The rows of a group lie close to one hidden flat surface of 11 dimensions, which passes through zero. Surfaces can cross.
Known rows, each followed by its group:
[ 10  19 -15 -15   7 -11  -9  -4   7   8 -45  -9 -12 -14  17  -8   9]
Ginoz
[  1 -39  -2   6 -22  21   8  24  -3  35   8  56  11   6  46 -19 -10]
Kenov
[-22 -29 -30  -3  39  73   4  28 -10 -17 -36  31  -4   2  15  -8 -30]
Ginoz
[ -3 -25  17   5  49  23 -23  -9  -1   2  -3 -14 -12   4  13 -13  -6]
Kenov
[ 27 -22   2  40 -34   0  15 -14 -55   7 -10  -3  -8  15   6 -23 -16]
Ginoz
[-14  40 -32  18 -27  14   7  10   8  16  -3 -16   3 -25 -30   3  -6]
bis
[  2 -38  14  -3  -4  20   7   2   2 -13 -17  -3   0 -14   4 -27  -5]
Lok
[-12  22  19 -19 -10  -2 -28 -19  -7 -24  -1  -3  21 -10 -25  -9  31]
Lok
[ 12  15  -3 -24  -9  26 -11 -10   2  11 -71  -8 -29 -15 -21  39  11]
Ginoz
[-27  -4 -36 -15  39 -48  -8   4  -9   2  22   9 -20   5  52   4  23]
Ginoz
[ -7 -14 -14   8 -27   9  -1 -38  21   9  23   4  12 -28   9  -6   3]
fira
[  2  11  11  14 -16  13 -25  13  16  30  45  13   7   8  13   9   5]
Kenov
[ -1   1 -28   8 -24 -23  33   2 -25   2 -12 -23 -23 -14 -25  40 -12]
Kenov
[ 17  82   0   7 -14   4 -30  13  19  18 -12   2  17   5  -9 -23  13]
bis
[ -8 -23 -12 -11 -45   0   3   5 -19 -22   8   8   1  -9   0  17  17]
Lok
[-33  14   3  -7   4  39  -2  14 -43  -7  23  43  29  40 -52  55  -7]
Lok
[ -6  34 -21  -3 -20  23   7   5  -2 -16 -19  71  12  23   2  -8  -2]
Kenov
[-15   4 -19  34  27 -18  43  21 -31  68   3 -16 -25   8 -19  44 -38]
Lok
[-17 -18   0 -23 -16 -53  14 -39 -28  52   2  36  31  -8  25  -3  30]
bis
[ 20   0   6   1  -7 -25   6  -9 -26 -29   3 -21  -1  10  -6  16  -9]
fira
[-23 -18  18 -42  40  -3  29  -7  26   1 -66  -2  -6 -22 -30  -4  14]
Ginoz
[-30  -2  28  20  -4  52   3   8  33 -18   5  11 -15  37 -39 -35  31]
Kenov
[  9  -3  21 -12 -21 -27  25 -18  54  -1   3 -15  -6  -7 -26  19  18]
Ginoz
[  8  30 -42  22  13   4  -4   3 -13  25 -37  12 -30  46  43 -26   8]
fira
[ 22 -15  -9   6 -17   8  -2  -4   8  30   8 -45 -10  25  10  24  14]
Lok
[-14 -18  -5   2  -8  -4  10 -18  22 -13  37  -9  15 -44 -15  17 -19]
fira
[ 28  59   3   6  -5   4 -33 -21  -2  22 -55  -5 -29 -18 -10  11   0]
Ginoz
[ 11 -36  -3   3 -15  24  44  15 -25 -38 -62  -1 -49 -38 -40  42 -47]
Kenov
[-22  29 -35  -5 -15  22  -9   7  19 -30  29 -49  29 -29 -36   7   1]
bis
[ -8 -70  27 -28  37 -36   0 -12  -2 -12  29 -10 -14 -16  25  29   3]
bis
[ 43  45  -4 -15 -57  10   4  38   4 -10 -16  34  48   6  -4   3 -19]
fira
[ -2  18  -1 -38  24  34 -22  47  52 -16   1  60  27   7  30  -3  -8]
Lok
[ -7  -6 -14  15 -28  12  22  13   9   5  -4 -16 -32 -30 -29  37 -17]
bis
[-11 -50 -20 -46 -20  -1   0  53 -12  -4  -6  11  15 -47  36  14   4]
bis
[-28  36  -8 -11  27  -5 -13   1  26 -28  11  10 -10  18 -13   1  25]
Kenov
[ 11  -2   6   7 -13  15   0  53  -3  39  40 -12  46  -7   3   5 -31]
fira
[ 16  12  23 -22  -5 -21  -5   1  -2  16  -7  -9  39 -24  -6  -6  -2]
Kenov
[-16  -8 -10 -12  -7  39   1  24   1  18  -9  13  19   9  -6   0  11]
fira
[ 26  16 -20  -5 -26 -16  -8 -10   4 -19  -9 -22 -22  12   9  24  17]
Kenov
[ -6 -10 -16   4  19  20  22 -28   0 -39 -24   2  23  10  -8 -47 -15]
bis
[-43 -33  17 -15  12 -71  63 -16  -3  28  -7  24 -18  14 -16   0  36]
Ginoz
[ 30  -1 -40  14 -53  15  49   2 -50 -26 -19  30  23 -21 -20  35 -71]
fira
[  5 -10   9 -19  14   6  14  64  -1   4 -17 -29   8  21  -6  -5   5]
fira
[-15 -43  -5  19  16  67  20  13  -5  19 -12 -56   5  -7 -39   1 -26]
Ginoz
[-29  25  -8 -32   9   9 -14  -7   9 -25  21  15  60 -15 -19 -13  10]
bis
[-17 -60   1 -25  25 -15  14  -8 -24 -20  -3 -72  -8   2 -15  20  22]
Kenov
[  6  14   4  18 -67  -7  17 -29 -64 -10 -31  15  19   7 -36 -28  15]
Lok
[  8 -13  21 -11  23  -7 -24  -8 -32  16  -6 -27   3  33  14  -3  25]
bis
[ 27  11  32 -10 -41 -23   5  13  19 -10  -4  19   2 -23 -10   6  -2]
fira
[ -1 -10 -17  -9 -60  16 -28  -9  12 -24 -18  25 -36 -25  29  -8  39]
Lok
[-10  17  86  28  16 -20   2 -35  21  26  73 -15  -5  19 -85  50  -3]
bis
[-29 -32  -3 -25  -4  35   4  51 -26   4   5  30  27  -9  -7  17  -6]
bis
[ 47   6   4  16  -3 -16 -25   9 -10  -3 -27 -32 -36 -63  31 -12 -43]
Ginoz
[ -2 -18  13   1  -7  52  -4  23  -7 -22   1  37 -13 -12 -20  46 -33]
Kenov
[ -3  -8  25 -13  25   8  -7  11  19  37   2 -55  18  -5 -20   3   9]
Lok
[  9  17  -2  11 -19  -5  -5  32   0  23   2  12  -6 -35   8  -1 -20]
Ginoz
[ 35 -29  75  -3  23  46  11 -16  25 -25 -51  17  -5  -9 -44  -3 -42]
Lok
[-13  11  -3  -9   8 -16  -1  -1  20 -18  10 -22 -14   5 -16  14  22]
fira
[-38 -29   5 -28  18  25 -25 -10  19 -19   9   0 -12  32   6   2  57]
fira
[ 36  34   3 -13 -51 -19   0  36  52  27  21  -6  49  -3  16 -23  10]
Lok

New rows, each followed by its group:
[-20 -26  18 -10  -9   9 -13 -21 -28   3   4 -57  18  -1 -34 -11  37]
Lok
[ 15 -13  15   5  97  -6  -3 -21  23   2  -7 -41  -9  23  20 -10 -35]
Lok
[ -2 -54  -3  14  45  39 -19 -14 -29 -13  18  -5 -19  11  26  14 -30]
Kenov
[ -8   9  -4 -21 -50   0   0  13 -12  -9  -7  25  -4 -17 -20  38  19]
Lok
[ 15  19  16  27  12  -6 -16  17   3  30   4 -27 -35  10   0   8  -5]
bis
[ 23  27 -14  27 -62  -3  25  -6  -3  28  -7 -12  33  16 -10 -39   8]
bis
[ 10  48  29   1 -20   1 -30 -23  14   0  23  30  -9  35 -27  49  20]
bis
[-21 -11  18  44  17  12  29  -8  37  -7 -23 -31 -44  11 -24 -71  16]
Kenov
[-15 -34  13   6  -4  -2   4  33 -16  27  46  -5  -5   0  -2  32  -3]
bis
[-64 -48 -58   6  24   0  43  12 -14  -6   2  25 -37  43  28 -16  33]
Kenov
[ 25  -2  -3  18 -24 -17  -2 -34  -6 -23   4 -16   0  11  18 -30   8]
Lok
[  7 -41 -35  22  24  -2   2 -24 -28  -1  25   3  -1  12  57 -12 -29]
Kenov
[ 13  -5  25  -1 -19 -30   4  -2 -17 -12  18   6  23  -2  -1 -22   2]
Ginoz
[  2 -38  55 -27 -23 -30   5  -1  13   6  42  34  -8 -12 -13  70  10]
bis
[-48  -1 -26 -34  16 -23  18  47 -11 -20 -18  58  16 -55  21 -33  -5]
Lok
[ 14  30 -14  15 -48   4 -21 -10   8   5  10  19   6  16  19 -22  23]
Lok
[ 10  17  -7  -7   2 -14   9  13  33 -21 -35  27 -32 -20  20 -16  -4]
Kenov
[-30  45   6  -6  35   2   9  33  -8  83 -45  -8  16 -20 -33 -14   2]
Lok
[-21   5 -22  18 -20  27 -38  -8   7   3  18  18 -27   1  26 -13  30]
Lok
[ 26 -12  19  13   6  -3  37  -9  19 -40 -56  -9 -20 -44 -19 -39 -44]
Kenov
[-32 -13  15  23  -7  19  30  26 -25  31   6  20  -2 -23 -43   5 -29]
Lok
[-10 -14  -5  -7  -8   6  -9  13   9 -17  44   1  16   1   7   6   7]
Lok
[-22  34 -15  19   2 -50  -1 -48 -75 -38  49 -11  10  27 -35  25   8]
Lok
[ 12 -22  71  11  24 -51 -14 -67 -23  -2 -31  -8 -45 -25  -8 -30  16]
fira
[ 40 -39  50  17  -4  32  39  24  32 -19 -10  30  34  -2  -7 -48 -64]
Lok
[ -7  22   7 -11  14 -19   2 -10  29   0  -7  20  -1   4   0  -5  13]
Ginoz
[-16 -22  72   0  58  22 -31  44 -11   5  54 -47   0  23 -42  31  -7]
bis
[  0  34 -18   9  25 -23   5 -11 -16  10 -17   8  -4  14  11  -8  -6]
Lok
[  0 -23  -5  10  -8 -26   7  29  24   1  67  34  -6  -4  48   8 -17]
bis
[ -4  53   8  22 -31 -26  15 -51  21  30   6 -52   6 -28 -73  10  11]
bis
[  9  31  -3  19 -16  18 -14  -5 -21  42 -13  -3  -9  17 -11  14   6]
Kenov
[  8 -11  19  -5  -7  -2 -21  35  -5  19  18 -17 -35  -3   0  54  10]
bis
[ 11  46   6  21  -1  40 -28 -14  20 -26  -1  44   7  24  -4 -25  -8]
Kenov
[-20  56 -26 -27 -12  35  -6  20  59  10  -5  45  41  32  -6  -9  31]
Ginoz
[  4 -45  40  -3 -21   5   3  12   7  24  12 -50   5 -11 -21   1  16]
Kenov
[ 15  26   8  59 -10  -3  10  -2  18  38  36  -1 -17   6  -5  -6 -29]
Lok
[  4 -20 -12  47  20  -5  33 -35   0   1  -6 -14 -51  15   1  -6 -25]
bis
[-27 -39   2  14  35 -34  31   7  13  39   5 -28 -20 -20  20 -47   3]
Kenov
[-20 -21  -9  25  17  19  12 -13  -6 -23  50  13  -1  39  -4   9 -13]
bis
[ 31  32   3   2  -2  22 -46 -45  -6 -12 -10 -43  -8  20 -16  29  14]
Ginoz
[-19  -5  -3   9  -7 -23  33   0 -51 -13  -6  16   6 -15 -27  -2 -18]
Lok
[ -8  64  35 -14 -12  12 -27  27  18  22  34  15  56  -7 -46  14   5]
fira
[  7   6  11 -15   5  -3 -20  19 -32   2 -20 -22  32 -25   5 -33  -4]
Ginoz
[-37 -18 -21 -15  76  24 -32 -19 -11  13 -14 -36 -23  20  18  14  25]
Lok
[-26  11  -4   1   8  11 -15  10  -6  32  21 -18  19   7 -11  -8  21]
Lok
[ -6  -2  59 -23   3  80 -32  -6   7 -22 -21  27  36  19 -54   4  11]
Lok
[  8  65  -9 -11 -27 -34 -32 -39  -4 -18 -50  25 -22 -20   7 -17  38]
Lok
[-21  10  -8   0  37  10 -16  -3 -26  19 -10 -20  -1  -2  -6   2   3]
Ginoz
[  9  32 -44   4 -29  -8   8 -37  26 -32 -16  24  11  -4  22 -28   2]
bis
[ 29 -24  38 -46  13  35 -52   5   5 -32   4  32  36  -6  27  17 -11]
Kenov
[-19 -13 -11 -29 -31  18  -9  20  -7  -4  -9  13   3 -11  -3  15  28]
Lok
[ 15  -1   5  18 -24  19  -7 -13   8  -8  -4  16 -12   1   5 -16   0]
Lok
[-26 -11   8 -21  -3  36 -31 -27   4 -18  40  15  41   9 -10  13  25]
fira
[  2 -12   8   0  17   0  20  20   9  13  -5   8  -5  -9  -7  16 -28]
Lok
[ 36  31 -44  24  31 -55 -27 -28  -7  25  29 -15 -23 -21  74  19 -38]
Kenov
[  4 -11  33 -52   1  20 -40  -8 -52  19 -10 -24  62  20 -23  33  32]
Kenov
[ 22 -17   2 -10  -4 -30 -17  15  -9 -17  18 -41  16 -35  31 -21  -8]
Ginoz
[ -9  29 -31  -3   7  33 -23  32  14 -29  19  27   7   8  17   4  -6]
bis
[ 26   0 -20  -4 -25 -11  -1  47  37 -16   0  36 -12 -24  62 -17 -19]
bis
[ -9 -12  15  20 -36  19 -28 -14   0  -3  87 -50  49  23 -14 -30  33]
Lok
[-32  -1  -5  -9  25 -28 -20  28 -78  37   9 -27   4 -25   5   2   7]
Ginoz
[ -5 -32  -1 -16   5 -23  32  -8  13  -4 -12  -5   5   9   6 -18  15]
Ginoz
[-17  -3   5   3  19   0  18 -14  -5   2 -22 -10   2 -28 -27  -7 -16]
fira
[-14 -21  -3  35 -33  17  22 -13 -49  -3  -4  14 -11   2 -18 -16  -8]
Lok
[ 21 -43 -14  15  18   3  -2 -19  12 -39  32 -17   2  28  51 -32 -11]
Lok
[ 19  -7  16  -5 -40  -9  28 -29  -7 -13 -10 -12  58  13 -19 -44  11]
bis
[-20 -46   5 -11  27  17 -12  -5   1 -34  15 -11  -1  -7  13 -17   5]
Lok
[ 10  -2   1  14 -16  24  -4   5  18  25 -12   0  -4   3  13 -27   5]
Lok
[  0  31 -23  -3 -43  29  -2  35   5  -5   2 -35  34 -19 -31  -4   4]
bis
[-17   0  51  12  46  37 -15 -16  -1  11  31 -34  38  21 -53 -13 -10]
Lok
